There are 5 ways to turn a row about zero (a turn may also mirror it). The second row of each pair is the first, turned, with some noise. The first 45 pairs use one turn. New pairs use 2 turns, one after the other, and a turn may come again.
Some pairs, each with its turns in order after it:
 .32  .03 -.05 -.17  .28 -.04  .25 -.26
 .08 -.03  .39  .05 -.19 -.20  .15 -.30 : Duru

-.15 -.19  .32  .01 -.22 -.16 -.02 -.02
-.20 -.30  .05 -.17  .03  .08  .24 -.07 : kizu

 .08  .03  .10  .26  .08 -.05  .24  .10
 .02  .06  .07  .15 -.25 -.22 -.04 -.08 : Lokeg

-.18  .23  .03 -.14 -.04  .48 -.31  .11
-.32  .17  .39 -.11 -.05  .06  .24 -.30 : Pefot

 .01  .50  .02 -.10 -.28  .40 -.35 -.06
 .17 -.22  .10  .73 -.02 -.08 -.08 -.20 : kizu

-.28  .14 -.13 -.30  .27  .34 -.08 -.02
-.03  .16 -.43 -.11  .01 -.39 -.04 -.11 : bon

 .01  .22  .23  .05 -.12  .00  .00  .04
 .13  .28 -.14 -.09  .05 -.01  .08  .02 : Duru

-.29  .29  .11 -.29 -.02 -.19  .27 -.14
 .46  .18 -.05  .18 -.29  .20 -.03 -.10 : Duru

 .00  .20 -.22 -.19 -.42 -.06  .05 -.22
-.33 -.06  .13  .34 -.18  .09 -.20  .17 : kizu

-.40 -.08 -.05  .31  .08  .02 -.28  .02
-.07 -.13  .04 -.06  .35 -.16 -.38 -.21 : Lokeg

 .00 -.12 -.05 -.48 -.05  .11 -.08  .09
 .03 -.05  .12 -.06  .12  .41  .27  .06 : Lokeg

 .06  .29  .09  .01 -.05  .09  .42  .01
-.22 -.13 -.01  .34 -.25 -.07 -.17  .04 : bon

 .09  .14  .07  .05 -.08 -.02 -.17 -.22
 .07  .08 -.25 -.14  .07 -.11  .02  .13 : Lokeg

 .14 -.30  .06  .31  .43 -.04 -.09  .12
 .08 -.26  .06  .32 -.27  .02 -.40 -.08 : Pefot

-.13 -.28 -.24 -.08  .00  .10  .18 -.30
-.15 -.11 -.39 -.07 -.05  .30  .03 -.07 : Pefot

 .27 -.15 -.20 -.16 -.09 -.35  .21  .25
-.32  .18 -.40 -.10  .05  .15 -.02  .26 : kizu

-.25  .00  .21 -.06 -.09 -.24  .06 -.05
-.29 -.18  .07 -.17 -.08 -.08  .09 -.12 : kizu

 .01  .06 -.03  .16  .01 -.15 -.31  .15
 .30 -.05  .07 -.15 -.03  .06  .23  .05 : bon

 .01  .25 -.10  .12 -.12  .18 -.21 -.02
 .15 -.01  .09  .40 -.09 -.03  .03 -.05 : kizu

-.13 -.12 -.12 -.07  .12  .03 -.12  .15
-.09  .02  .03 -.17 -.21  .06 -.17 -.06 : Pefot

-.27  .00  .24 -.18  .01  .19  .16  .23
 .09  .00  .02  .05  .01 -.39 -.35  .06 : bon

-.18 -.04 -.05 -.08 -.22  .05 -.16  .25
-.06 -.06 -.29 -.02 -.01  .12  .02  .28 : Duru

-.16 -.19 -.25  .04  .03 -.06 -.04 -.01
 .04 -.04 -.11 -.12 -.16  .24 -.14 -.02 : Pefot

 .06 -.09 -.09 -.20  .10  .37  .08 -.22
-.14 -.19 -.09 -.17 -.02  .04  .37 -.13 : Lokeg

 .11  .05  .07  .25 -.15 -.45  .15  .23
 .31  .08  .05  .04  .14 -.11 -.24  .48 : Pefot

-.16 -.16 -.02 -.36 -.35 -.12 -.18 -.27
 .14 -.31 -.06 -.29  .22  .22  .00  .35 : Lokeg

-.09 -.18  .22  .27 -.04 -.32  .06  .08
-.16 -.03  .01 -.25 -.04  .07  .39 -.07 : kizu

-.07  .07  .01  .07  .41  .05 -.27  .38
-.17  .02  .23  .02  .27  .33  .28  .26 : Duru

-.18 -.22  .01 -.20 -.20 -.01  .14  .09
 .03  .25  .11  .08  .15 -.07 -.24  .12 : bon

 .19 -.14 -.26  .02 -.26 -.11 -.27 -.07
 .31  .30 -.11 -.04 -.19  .16  .12 -.01 : Pefot

-.40 -.21 -.16 -.09  .06 -.31  .06  .18
 .02 -.16 -.05  .47  .00  .24 -.17  .17 : Duru

-.12  .01  .47  .04  .21  .33  .35 -.15
 .22  .41  .43 -.20 -.21 -.02 -.23  .17 : Duru

.18 .07 .15 .15 .04 .11 .27 .05
-.19 -.30  .07  .13 -.07 -.06 -.06  .07 : bon

-.05 -.46  .09  .01  .20 -.12  .23 -.04
-.01  .01  .05 -.56  .07  .12  .01  .10 : kizu

-.04  .04  .12  .69 -.07  .22 -.22 -.08
-.33  .27  .00 -.39  .43  .03 -.29 -.07 : Duru

 .19 -.11  .19 -.16  .17 -.06 -.01  .02
-.04 -.02 -.10 -.14  .33 -.03 -.05 -.07 : kizu

-.07 -.14  .09  .05 -.36  .08  .34  .01
-.02  .20 -.19  .01 -.27 -.23 -.25  .13 : Duru

 .24 -.19  .08 -.29  .00 -.29  .08  .13
 .05  .13  .28 -.07 -.22  .19  .09  .27 : Lokeg

 .34 -.41  .13  .03  .25 -.06 -.26 -.35
-.21 -.12  .16 -.37  .33  .24  .13 -.36 : bon

-.04  .02  .03 -.37  .21  .01 -.01  .11
 .01  .14 -.01  .05  .03 -.32  .02 -.26 : bon

 .05  .34 -.23 -.02 -.20  .18 -.27 -.20
-.03  .07 -.54 -.10  .21  .13  .02  .01 : Lokeg

 .01  .38  .04 -.13  .30  .37 -.25 -.12
-.15 -.20  .34 -.05 -.12 -.15  .34 -.37 : Pefot

.09 .22 .06 .22 .03 .06 .11 .24
-.05 -.07  .27  .17 -.01 -.06  .02  .29 : Pefot

 .04 -.05  .29 -.10  .08  .00 -.17 -.09
 .01 -.08  .11 -.24 -.02  .02 -.09 -.25 : bon

-.11 -.30 -.07 -.31  .05  .29  .01 -.11
-.12 -.34  .13 -.24  .10  .18  .28 -.09 : Lokeg

New pairs. What belongs after each?
 .05  .33  .15 -.17  .09  .15 -.07 -.07
-.06 -.32 -.02  .06 -.08 -.07  .08  .27 : Lokeg Pefot

 .02 -.19 -.03 -.23 -.06 -.14 -.48  .20
-.22  .04  .12  .12 -.36 -.13 -.02 -.41 : bon bon

-.14 -.10 -.25  .47  .01  .26 -.39  .36
-.10  .18 -.68 -.27  .12  .20 -.21  .09 : bon kizu

 .02  .07 -.28 -.09  .36  .13 -.17  .45
-.11 -.15 -.11  .17  .15 -.32 -.42  .26 : Duru bon

-.16 -.08  .06  .13  .14  .51 -.14 -.07
 .22 -.03  .20  .02  .34  .26  .27  .00 : Duru Lokeg

-.22 -.17  .21  .00 -.01  .30 -.49  .13
 .43  .05  .01 -.42  .15  .06 -.16 -.15 : Pefot Duru

 .64  .13  .41  .21 -.23 -.01 -.44  .10
 .21  .08  .00 -.12 -.18 -.56  .69  .20 : Lokeg Pefot

-.39  .06 -.10 -.07 -.04 -.12 -.18 -.30
 .17 -.01  .02 -.04  .38 -.28  .18 -.14 : Lokeg bon

 .18  .08 -.54  .19  .07 -.51  .11 -.02
 .16  .07 -.16  .68  .09  .24 -.24  .01 : kizu Lokeg

 .04 -.24 -.38  .00  .02 -.02 -.26 -.03
 .07  .24 -.25 -.19  .01 -.23 -.11 -.10 : Lokeg bon

 .08  .30  .19  .06  .03  .02  .11 -.07
-.14  .15  .14  .22  .11 -.10 -.15 -.13 : Duru kizu

-.28  .03 -.19 -.43  .01 -.09 -.03 -.15
 .22 -.22  .15 -.09 -.06 -.03  .44  .08 : bon Pefot

-.07  .08  .15 -.04 -.27 -.24 -.01 -.22
-.04 -.17  .12 -.30 -.18 -.01  .08 -.20 : kizu kizu

-.28 -.03 -.11  .27 -.18 -.06  .04 -.08
 .35  .09 -.25  .15  .05  .11  .00  .08 : bon kizu

-.21  .01  .25 -.04 -.03 -.10  .12  .16
 .10 -.08 -.09 -.12  .06 -.36  .05  .01 : Pefot kizu

-.12  .57 -.18  .09 -.18  .04 -.11  .11
-.35  .02 -.07  .14  .31 -.41 -.14  .10 : Pefot Pefot

 .03 -.21  .21 -.07 -.30 -.03  .02  .15
 .26  .14 -.01 -.23 -.18  .09  .19 -.06 : Lokeg Lokeg

 .02  .11 -.05  .02  .27 -.01 -.07  .11
 .12 -.12 -.16  .06 -.11  .05 -.04 -.09 : Lokeg bon

 .04 -.30 -.07  .02  .13 -.16 -.03 -.28
-.24 -.07  .02 -.01  .15 -.18  .28 -.17 : bon Lokeg

-.13 -.22  .24 -.12  .13  .00 -.04 -.28
 .01 -.29  .16 -.06  .09  .11 -.17 -.22 : Pefot Duru

 .00  .27 -.05  .26  .02  .22  .00  .17
-.06 -.09 -.01 -.05  .12  .03 -.17 -.39 : Lokeg Duru

 .09 -.05 -.01  .06  .30  .22 -.16 -.09
-.09 -.11  .33 -.05 -.04  .20  .13  .07 : Pefot kizu

 .01 -.04 -.19 -.29 -.26  .01  .26 -.02
-.32 -.01 -.06 -.16 -.22 -.12 -.16  .26 : Lokeg Duru

-.01 -.19 -.03  .09  .16 -.13  .01 -.25
.16 .13 .19 .16 .01 .07 .18 .13 : kizu Lokeg

 .01 -.06  .10 -.26  .07  .10  .06  .34
 .09  .10  .22 -.04  .10  .18 -.03 -.33 : Lokeg kizu

-.04  .13  .10  .16  .31 -.38  .18 -.10
-.20 -.09  .23 -.19  .04 -.26 -.33 -.16 : bon Duru

 .34 -.19 -.13  .00 -.03 -.35  .22 -.30
-.24 -.35 -.39  .13 -.22  .13  .01 -.03 : Lokeg kizu

-.05  .19 -.23 -.24  .01 -.53 -.07  .00
 .10  .18  .12  .29  .25  .11 -.16 -.41 : Lokeg Lokeg

-.05 -.17 -.28 -.04  .31  .22  .35  .06
-.20 -.20 -.30  .03 -.13  .12 -.34  .30 : Pefot Duru

 .03 -.10 -.03  .12 -.12  .41 -.05 -.07
-.20 -.21 -.08 -.26 -.07  .05  .16  .20 : Lokeg Lokeg

-.07 -.07  .28  .02  .19  .02 -.06 -.06
 .03  .13  .17  .08 -.05 -.14  .10  .22 : Lokeg Lokeg

-.02  .00  .05 -.04  .12 -.02  .09  .26
-.04 -.21 -.10 -.02 -.03 -.11  .15 -.01 : Pefot kizu

 .30 -.40 -.54 -.07 -.08 -.09 -.14  .04
-.10 -.25  .03  .38  .06 -.03 -.57  .22 : Duru Duru

-.07 -.27  .04  .13  .07 -.03  .00  .29
-.17  .14 -.03  .15  .17  .19 -.01  .24 : Duru Duru

-.06  .07  .27  .02 -.06 -.06 -.24 -.23
 .06 -.15  .20  .00  .04 -.07  .34 -.12 : Duru Duru

 .05  .07 -.17 -.01  .31 -.37 -.05  .03
-.18 -.07 -.17 -.02 -.33 -.32  .11 -.03 : bon Lokeg

 .40  .09 -.19  .09 -.11  .30  .24  .23
-.04  .29 -.20  .35 -.07  .15 -.23  .32 : bon Duru

-.04  .30 -.15 -.35 -.01  .12  .10 -.44
-.02  .03 -.11  .47  .33 -.24  .11  .27 : Lokeg bon

 .40 -.07 -.03  .16  .22  .22  .05  .12
-.31  .00  .31  .22 -.18  .03 -.19 -.08 : Lokeg kizu

 .08 -.24 -.22 -.02  .08  .04 -.06  .43
-.26  .13 -.14  .02 -.21  .41  .02 -.14 : kizu Lokeg

-.01 -.07  .38 -.06  .38  .18  .04 -.47
 .03 -.27 -.39 -.18  .20 -.31 -.30  .33 : Lokeg Pefot

-.17 -.09  .07 -.06 -.18 -.04 -.25 -.38
-.15  .07  .06 -.13 -.21 -.11  .35 -.28 : bon Pefot

-.33  .08  .30 -.10  .03  .11  .31  .20
-.17  .35 -.20 -.23  .08  .29 -.13 -.09 : kizu bon

 .12  .23  .48  .10  .12  .02  .05 -.12
 .11 -.40  .07  .11  .28  .16  .02 -.23 : Pefot bon

 .01  .29  .22  .04 -.40 -.15 -.10 -.08
-.11 -.18 -.01  .08 -.09  .06  .31 -.45 : Duru Duru

 .40 -.10  .00 -.63  .02 -.01  .05  .04
-.44  .12 -.12 -.26  .06  .51  .17  .06 : Duru kizu

-.11  .10 -.02  .03 -.13 -.02 -.24 -.07
-.11 -.03 -.04  .12  .07 -.17  .16 -.07 : Pefot Pefot

 .13 -.14 -.13  .14 -.21  .00  .19  .18
 .01 -.09 -.24 -.30 -.01 -.18 -.14  .02 : Lokeg Duru

-.33  .13 -.10  .22 -.14 -.03  .05  .08
-.04  .24 -.09 -.07 -.16  .19 -.16 -.24 : bon Lokeg

 .20 -.28  .26 -.03 -.06  .35 -.31 -.05
 .36 -.11  .21 -.05 -.31 -.22  .23 -.15 : Lokeg Duru

 .14 -.15 -.24 -.12  .25 -.15  .32  .14
 .09  .29 -.22 -.12 -.07  .07 -.28  .23 : Lokeg Duru

-.27 -.21 -.04 -.06 -.18 -.19  .07 -.08
-.07 -.17  .03 -.01  .13 -.12  .01  .35 : Lokeg Duru

-.07  .26 -.28 -.37  .17 -.23 -.02 -.02
 .00 -.18  .22 -.01 -.13  .37  .10  .38 : Pefot Lokeg

 .15  .23  .18  .09 -.13  .10 -.04  .21
 .13  .26  .34 -.03 -.11  .08 -.03  .05 : kizu kizu

 .26 -.14 -.33  .02 -.18 -.01  .41  .07
 .01 -.35  .11  .25 -.30  .41  .04  .07 : Lokeg kizu

 .15  .40  .08  .36 -.08 -.02 -.01  .14
-.08  .43  .14  .07  .12 -.23  .08  .21 : Pefot Duru

 .34 -.35  .05 -.13  .09 -.02  .05  .30
-.29  .02 -.22 -.32 -.14  .04  .29 -.14 : Duru kizu

 .31  .18  .20  .04 -.20 -.33  .30 -.26
 .20 -.33  .39  .11 -.05  .27  .17 -.21 : bon kizu

